There are 4 nested groupings, the coarsest first. Each group lies inside one group of the grouping before and may be the whole of it. The rows also spread widely along 12 directions, which tell nothing about the answers.
(in the rows, 128 means zero)
Some rows, each with its group in each grouping after it:
[131 133 112 149 114 115 152 143 128 104 117 119 106 104 121 131 155 115
 110 105 123  84 125 125 135 147  97 142  90 104] -> poda Q184 Q963 Zin
[155  54 109 153 158 155 127 130 164 101  94  92  72 117 139  83 115 110
 130 121  89  93  91 157  79 103  95  54  82 105] -> sovi Q245 Q707 Libeg
[103 181 127 111 103 103  77 136 126 108 105 153 123 150 104  98 115 147
 111 109 151 106 115 148 107 153 153 201 167 123] -> poda Q447 Q949 zovir
[ 88 161 144  98 138 126 185 114 141  75 131 114 143 135 129 148 159 170
 122  83 108  84 124 117 146 158 131 164 151  96] -> sovi Q630 Q484 Vefug
[ 74  94 118 129 107 104 144  76 177 110 116 137 176 145 125 180 155 133
 102 148 120 126 132 102 147 179 168  94 142 127] -> poda Q985 Q44 pifub
[157 119 122  88 133 137 109 163  87 110 184 137 137 114 108 192 179 106
 131 130 118  54 166 149 155 152 188 170 179 145] -> poda Q184 Q658 bevi
[106 140 105 118 104 187 177 161 135  59  83 105 146 150 154 101 192 141
 118 109 117  92 138 211 145 138 162 154 104  99] -> sovi Q630 Q345 gim
[158  66 131 152 143  98 142 119 129 119 119 170  94  99 149 173 174 177
 156 155 178 151  89 160 114  78 162 131 111 123] -> poda Q184 Q658 rodan
[147  74 100 143 113 146 168 131  85 163 155 108 166 138 171 196 183  84
 134 176 138 144 184 141 147 106 124  68 106 133] -> sovi Q630 Q422 zanos
[ 88  84 135  97 152 145 119 147 131 154 124 134 130 172 153  95 104  55
 103 141  89 139 172 199  86 141 147 112 116 152] -> poda Q184 Q788 muk
[104 188 144  96 163 120 121 163 107  81 112 157 102 172 143  86 144 151
 123  74 127 102 109 152 102 136  96 224 146  71] -> sovi Q867 Q33 zepad
[127 163 122 128 117 142 172 110 144 113 100  99 119  98 121 127 120 190
 124 112 132 105 118 137 115 112 110 154 150 105] -> sovi Q630 Q484 zetur
[124  74 131 132 147 104  99 103 138 164 125 141 124 150 143 142 111 114
 135 162 143 156 122 144  91 104 139  82 136 147] -> poda Q985 Q44 bulir
[147  44  96 128 123 151 100  79 159 102 121  91 133 123 111 170 145 146
 150 165 122  96 111 141 123 122 197  35 167 146] -> sovi Q245 Q707 palor
[ 48 168 141 107 134 107 122 113 172  66 112 162 184 194 143 106 168 154
 128  88 149  99 103 129 148 192 163 137 145  95] -> poda Q447 Q949 Dukop
[ 99 154 109 120  88 122  98 159 119 106  80 128 101 186 116  94 132  94
  70 113 102 135 141 170  98 153 115 213 114 112] -> poda Q447 Q357 puda
[114 106 161 126 153  58 146 115  93 110 134 170  84 123 145 156 155 160
 147 115 168 150  85 129 121 108 142 151 110 119] -> sovi Q678 Q305 dusu
[123  98 120 127 123 129  89 142 141  88  66 110  63 165 117  73 128 125
 120 117 124 127  85 206  87 105 155 143 106 135] -> poda Q985 Q48 bebek
[118 105  72 138 105 190 100 146 187 113  95 163 195 135 153 112 152 114
 104 172 119 103 164 185 110 166 169 121 145 101] -> poda Q184 Q788 vizup
[138  97 124 102 173 142  94 105 141 133 133 100 103 160 124 131  98 131
 140 128  87 112 122 135  78 111 116 100 181 124] -> sovi Q678 Q305 vali
[122 146 135 139 107  67 104 103 121 138 119 111  84 112  84 126  90 130
 108 104 136 106 103  89 108 140 102 137 130 140] -> poda Q447 Q357 pofat
[158  71 146 114 167 111 103 111 123 155 163 129 114 119 128 165 118 130
 159 148 141 112 119 141 108  95 165  77 161 165] -> poda Q447 Q357 puda
[128 142 134 156 109  61 101 112 117 148  96 115  58 105  92  97  77 123
 108 107 151 123  90 107  92 116  80 138 101 136] -> poda Q985 Q44 bulir
[106 166 138  92 124 131 151 175  83  85 149 104 119 140 111 127 178  91
 119  73 116  48 154 162 170 170 150 173 117 136] -> poda Q184 Q658 rodan
[ 77 120 141  99 120 126 127 169 110 142 136 148 148 152 144  97 117  36
  82 121 101 109 180 176 123 182 156 136  94 157] -> poda Q447 Q357 pofat
[107  75 156 121 185  62 131  75 124 143 167 161 131 145 153 186 131 135
 147 136 134 143 109  65 110 131 108  78 148 113] -> sovi Q867 Q33 zepad
[102  52 136 108 137 125 111 125 143 116 114 154 120 134 137 121 134 105
 125 152 126 130 129 206 107 135 220 105 120 166] -> poda Q184 Q788 muk
[132  73  79 155  66 137  67 106 145 123  86  63 120 146  85 109 113  76
 107 151 118  96 127 151 120 149 162  38 107 171] -> poda Q447 Q357 pofat
[ 70 115 129 135 103 107 153  92 172 126 104 142 157 100 124 122 115 128
 105 132 140 113 131 127 134 181 163  92 110 144] -> poda Q184 Q658 rodan
[ 80 101 122  91  98 172 201 122 134 137 121  82 157 118 125 158 141  94
  91 145  85 114 201 198 149 156 196 112 126 177] -> poda Q184 Q788 muk
[134 166 108 129  91 141 183 127 129 119 138 118 168  91 120 198 180 170
 113 131 142  87 157 119 169 145 143 164 156 113] -> poda Q447 Q357 pofat
[115 158 155 126 118  50 138 143  85 109 146 175 102  97 113 162 161 136
 115  98 167  98 110 107 153 150 142 205 116 123] -> poda Q985 Q44 bulir
[112 141 140  87 184 159 166 144 132 102 121  98  93 180 149 119 136 135
 116  87  57 116 135 159  89 115  74 175 146  83] -> sovi Q678 Q305 dusu
[101 137 149 106 140  69 120 113  89 130 145 131 102 172 118 165 147 127
 128 110 139 141 127 119 120 127 121 167 150 130] -> poda Q184 Q788 vizup
[ 67 148 129 117 127 114  84 129 129 135 109 142 168 228 159  77 129  93
 130 122 161 150 134 162 111 148 129 103 127 125] -> poda Q447 Q949 Dukop
[ 72 146 111 123  68 144 152 140 115 134  70  81 123 184 130  85 127  78
  78 123 116 155 166 198 120 140 126 140  81 148] -> poda Q447 Q949 Dukop

New rows. What belongs after each?
[103  88 131 114 111 117 131  88 154 128  97 111 111 122 110 145 114 149
 119 151 131 142 117 166 114 120 195 110 148 169] -> poda Q985 Q48 bebek
[110  70 138 116 152 113  94 120 157 162 151 193 161  85 141 122  88  95
 127 166 138 106 148 153 100 162 199  82 148 163] -> poda Q184 Q788 muk
[131 131 106 134 140 190 128 145 181 104  95 121 161 141 156  78 144 153
 148 126 144  87 118 196 114 115 147  88 132 106] -> poda Q447 Q949 Dukop
[122 106 141 129 166  97 105 145  99 115 146 129 120 210 161 123 177  93
 159 105 152 124 107 143 126 110 105  89  99 113] -> poda Q447 Q949 Dukop
[148 111 101  86 124 184  97 165 106  89 133 151 155 137 136 152 181 137
 136 154 129  84 158 208 134 134 224 172 187 127] -> sovi Q867 Q33 zepad
[162  83  93 125 159 175  60 182 112 140 128 112 114 207 155  93 144  48
 136 142 102 111 155 195  80 105  95 100 121 115] -> poda Q184 Q658 rodan
[106 106 118 127  89 106  95 137 110  79  90 106  92 178 105 107 162 100
 113 111 135 115 105 178 132 140 174 133  94 147] -> poda Q447 Q949 Dukop
[121 132 148 129 121  66 152 142  68 114 182 146 144 124 134 188 202 105
 145 106 179  86 131 103 191 151 153 119 102 137] -> poda Q447 Q949 Dukop
[105 133 111 134 121 119  99 145 132 108 105 142 138 199 145 114 159 105
 108 119 128 133 126 143 111 146 106 148 115  95] -> poda Q447 Q357 pofat
[107  63 137 144 164 110 138  93 171 125 124 148 142 126 164 117 117 123
 140 136 127 124 104 116 101 135 124  41 104 115] -> sovi Q630 Q422 zanos
[ 80 116 113 104  97 165 178 109 128 114  99 134 187 157 168 166 186 168
 134 168 162 169 158 210 152 124 220 127 148 139] -> sovi Q678 Q305 dusu
[ 63 122 110 136  80 109 130  83 144 122  99  96 179 175 121 139 150 109
 116 139 156 129 137 129 162 170 164  60 118 151] -> poda Q985 Q44 pifub
[102 162 126 119 141 111  71 129 169  76 104 152 127 174 116  81 127 151
 123  89 128  83  86 127 101 163 125 160 160  88] -> poda Q447 Q949 Dukop
[115 161 118 166 128  86 115 129 123 138 103 122 104 152 137  85 120 114
 128  99 161 125 104 107 103 127  37 117  86  91] -> poda Q184 Q963 Zin
[172  54 133 151 145 100 121 128 121 138 145 153  92  54 132 139 110 116
 138 147 137  95 107 126 100 110 141  83 101 139] -> sovi Q630 Q484 zetur
[131 135 140 147 129  51 111 134  98 100 157 151 110 106 112 153 169 121
 143  96 176  69  89  78 164 155 126 123 108 120] -> poda Q985 Q48 bebek
[125 112 143 149 167 117 180 132 160 134 121 161 115  85 167 116 128 145
 134 120 141 120 111 142 104 113  95 116  87 100] -> poda Q184 Q963 Zin
[150 115 129 115 194 149 120  98 164  97 142  96 123 135 131 136 133 182
 180 103 118  66  87 117 111 109 117  68 181  99] -> sovi Q678 Q305 vali
[130 119 164 110 214 122 121 155 156  64 128 138  85 155 142  84 152 146
 161  64 116  60  64 158 108 115 118 129 118  91] -> poda Q985 Q44 pifub
[ 84  62 138 129 105  77 137  64 163 116  95 154 103  83 109 147  95 150
 100 152 121 148 100 125 104 157 196 106 121 157] -> sovi Q678 Q305 dusu
[111 164  97 117  66 142  82 154  88 116  91  67 113 196  97  86 137  78
 105 111 132 107 151 187 129 139 138 145 123 151] -> poda Q447 Q949 Dukop
[144  76 131 125 112 102 128 117  93 158 146  94  97 111 106 167 122  88
 122 146 124 117 145 142 124 111 155  89 117 181] -> poda Q447 Q949 zovir
[137  37 157 118 174  85 115 118  78 137 175 111  99 147 146 147 138  69
 168 128 133 111 116 135 122 107 149  27  98 168] -> sovi Q630 Q345 gim
[173  50 106 159 111 110 121 125 142  89 137 141 107  46 101 172 171 128
 135 144 142  53 101 128 150 146 190  84 100 143] -> poda Q184 Q658 bevi
[122  94 109 108 113 144 112 108 172 121 122 170 160  98 119 174 134 160
 109 174 122 115 148 159 113 155 214 158 191 138] -> poda Q184 Q658 bevi
[117 130 143 118 172 137 137 152 115 160 155 103 140 172 161 103 121  69
 136 104 115 103 153 141 114 125  75  74 107 127] -> poda Q447 Q357 pofat
[ 92 167 125 119 148 105 110 142 123  94 133 201 173 171 166 129 172 142
 126 113 154 113 125 109 128 172 113 181 152  60] -> sovi Q867 Q33 zepad
[ 79  49 141 123 120 120 161 111 164 133 108 159 144 120 152 138 127  98
  94 160 112 153 142 176 115 153 199  91  87 163] -> poda Q447 Q357 pofat
[121 188  91 147 126 132  95 156 129  99 115 126 151 195 143 103 173 117
 128  96 142  91 127 114 125 154  50 153 131  56] -> poda Q184 Q963 Zin
[127  91  95 119 116 182 112 120 177  88 103 133 186 144 139 152 184 164
 148 167 150  97 128 198 146 131 232  95 172 132] -> poda Q985 Q44 pifub
[107 161 110 127  73 142 131 138 107 133  74  80  97 117 108  62  82 107
  93 115 123 115 147 182 100 131 121 148 109 147] -> sovi Q630 Q345 gim
[124  55 101 128 110 123  70 119 165  86 105 158 122 128 107 138 145 113
 106 156 106 101 117 161 106 165 204 126 141 135] -> poda Q184 Q788 vizup
[100  87 127 112 106 103 139 105  93 172 115 116 108 170 133 174 131 107
 106 168 129 204 165 174 100 100 149 146 133 163] -> poda Q184 Q788 muk
[147 123 135 147 126  94 143 124  81 131 134 100  85  92 125 127 136 136
 158 111 181 102  99 128 136  95 115  85  97 137] -> sovi Q245 Q707 Libeg
[129  62 133 137 151 109 165 109 136 145 135 123 115 131 153 179 152 118
 129 151 120 149 127 130 119 102 122  84 108 132] -> poda Q985 Q48 bebek
[ 84 211  98 104 100 159 102 131 130 120  85  91 156 224 125  93 138 141
 115 110 138 132 153 169 113 142 101 180 177 102] -> poda Q184 Q658 bevi
[107 160 103 126  74 106  73 139 117 123 125 169 169 137 111 133 139 109
  99 143 158 101 151 129 135 182 170 172 159 129] -> poda Q447 Q949 zovir
[137 135 101 133 110 172 114 116 168  92  61 123 129 129 135  93 131 211
 146 142 163 126  94 201  92  91 171 145 164 107] -> sovi Q630 Q484 zetur
[162 111  95 150 110 147 147 136 125 114 118  99 128 123 130 171 187 141
 133 140 141 100 129 148 145 103 127 116 120 113] -> poda Q985 Q44 bulir
[ 90 141 135 151 122  91 145  94 149  95  80 105  99 133 127  76 110 155
 127  88 144 116  76 116 107 134  90  99  90 105] -> sovi Q630 Q345 gim
[116  63 113 140 107 133 196 122 131 156 122 117 127 106 147 177 149  82
  85 163  95 150 176 150 125 135 124 106  76 142] -> poda Q184 Q658 bevi
[113  95  99 135  58 104  81 129 103 104  78  99  86 178  93 126 146  87
  86 138 123 145 125 171 116 140 165 149  98 156] -> poda Q447 Q357 pofat
[128 115  99 124 121 155 124 151 106 124 105  99 114 193 152 118 145  89
 102 134  87 143 157 165  88 114  80 150 121  97] -> sovi Q630 Q345 gim
[101 131 138  93 160 148 109 151 115 132 133 124 152 219 164 110 150 103
 143 121 134 136 147 191 113 117 142 122 145 130] -> poda Q447 Q357 pofat
[132 125  98 156  97  94 140 127 102 124 145 104 139 163 125 196 190  91
 101 123 119 112 148  70 155 154  68 122 103  97] -> poda Q447 Q357 pofat
[129 113  95 127 111 146 106 162 125 117 143 166 160  99 133 134 140  75
  93 143 100  69 170 133 130 192 150 142 131 111] -> sovi Q678 Q305 vali
[120 114 132 115 123  94 138 143  43 131 170  90 121 181 135 170 174  57
 128 110 124 113 160 116 154 134 104 110 102 137] -> sovi Q630 Q484 zetur
[111 107 150 136 128  94 149 113 131  85 109 100  95 109 109 116 152 142
 150  93 163  80  77 152 157 127 173  78  85 154] -> poda Q985 Q44 pifub
[165 157 115  85 152 175 107 188 100 111 159 114 117 134 113 137 155 112
 129 105  95  46 165 174 123 132 134 196 182 117] -> poda Q184 Q658 rodan
[153  94 111 134  96 128 174  92 109 123 134  85 126  87 114 207 165 164
 138 151 142 112 137 126 154 104 165 101 144 147] -> sovi Q630 Q422 zanos
[ 96 133 119 104 140 161 118 135 140 174 133 129 176 160 153 109 102  84
 116 148 115 125 188 170 100 145 127 106 158 137] -> poda Q184 Q788 vizup
[ 99 142 101 108  98 134 120 120  91 155 104  89 116 203 129 142 120  94
  88 142  93 176 176 148  94 126  87 167 152 121] -> sovi Q678 Q305 dusu
[128 178 141 101 136 103  97 138  67  71 132  62  80 186  94 102 157 137
 165  53 149  63  90 137 144 118 118 142 146 126] -> sovi Q630 Q422 zanos
[ 94 101  92 139  67 131 139 116 108 148  89 108 148 175 141 151 164 101
 104 172 152 184 170 187 130 123 158 118 105 148] -> poda Q184 Q788 muk
[118 164 117 145  80 144 198 136 112 165 109  99 146  87 139 127 132 128
 113 135 165 124 167 167 147 113 123 119  95 146] -> poda Q447 Q949 Dukop
[ 93 210 102 125  58 137 135 131 140  80  86  88 140 125  82 100 141 146
  91  86 132  59 132 137 157 183 141 174 138 119] -> poda Q447 Q949 Dukop
[145  80 110 110 139 168 109 104 152 109 127 129 157 104 131 151 140 166
 159 163 142  86 125 172 125 122 216  76 185 143] -> sovi Q867 Q33 zepad
[117 200 127 119 107 138 161 163  98 130 129 118 138  93 122 108 140 131
 126  98 162  74 157 166 151 139 129 170 127 130] -> poda Q184 Q788 vizup
[113  74 157  96 168 105 112 131 106  76 136 120  90 166 134 115 151 112
 153  98 117  96  94 170 118 125 179 104 119 145] -> sovi Q630 Q345 gim
[146 137 136 115 175 173 193 190 134 108 160 166 155  77 172 136 182 133
 138 110 124  56 157 179 144 131 137 160 118  94] -> poda Q184 Q788 vizup
[138 140  91 135 121 160 129 136 133  80  95  69 101 162 118 113 157 132
 120  97  94  82 117 141 119 130  84 130 122  85] -> sovi Q678 Q305 vali
[151 115 103 131 149 187 135 143 197  72  95 116 120 102 125 100 147 166
 130 112 100  51 105 175 108 132 139 127 137  93] -> poda Q184 Q658 bevi
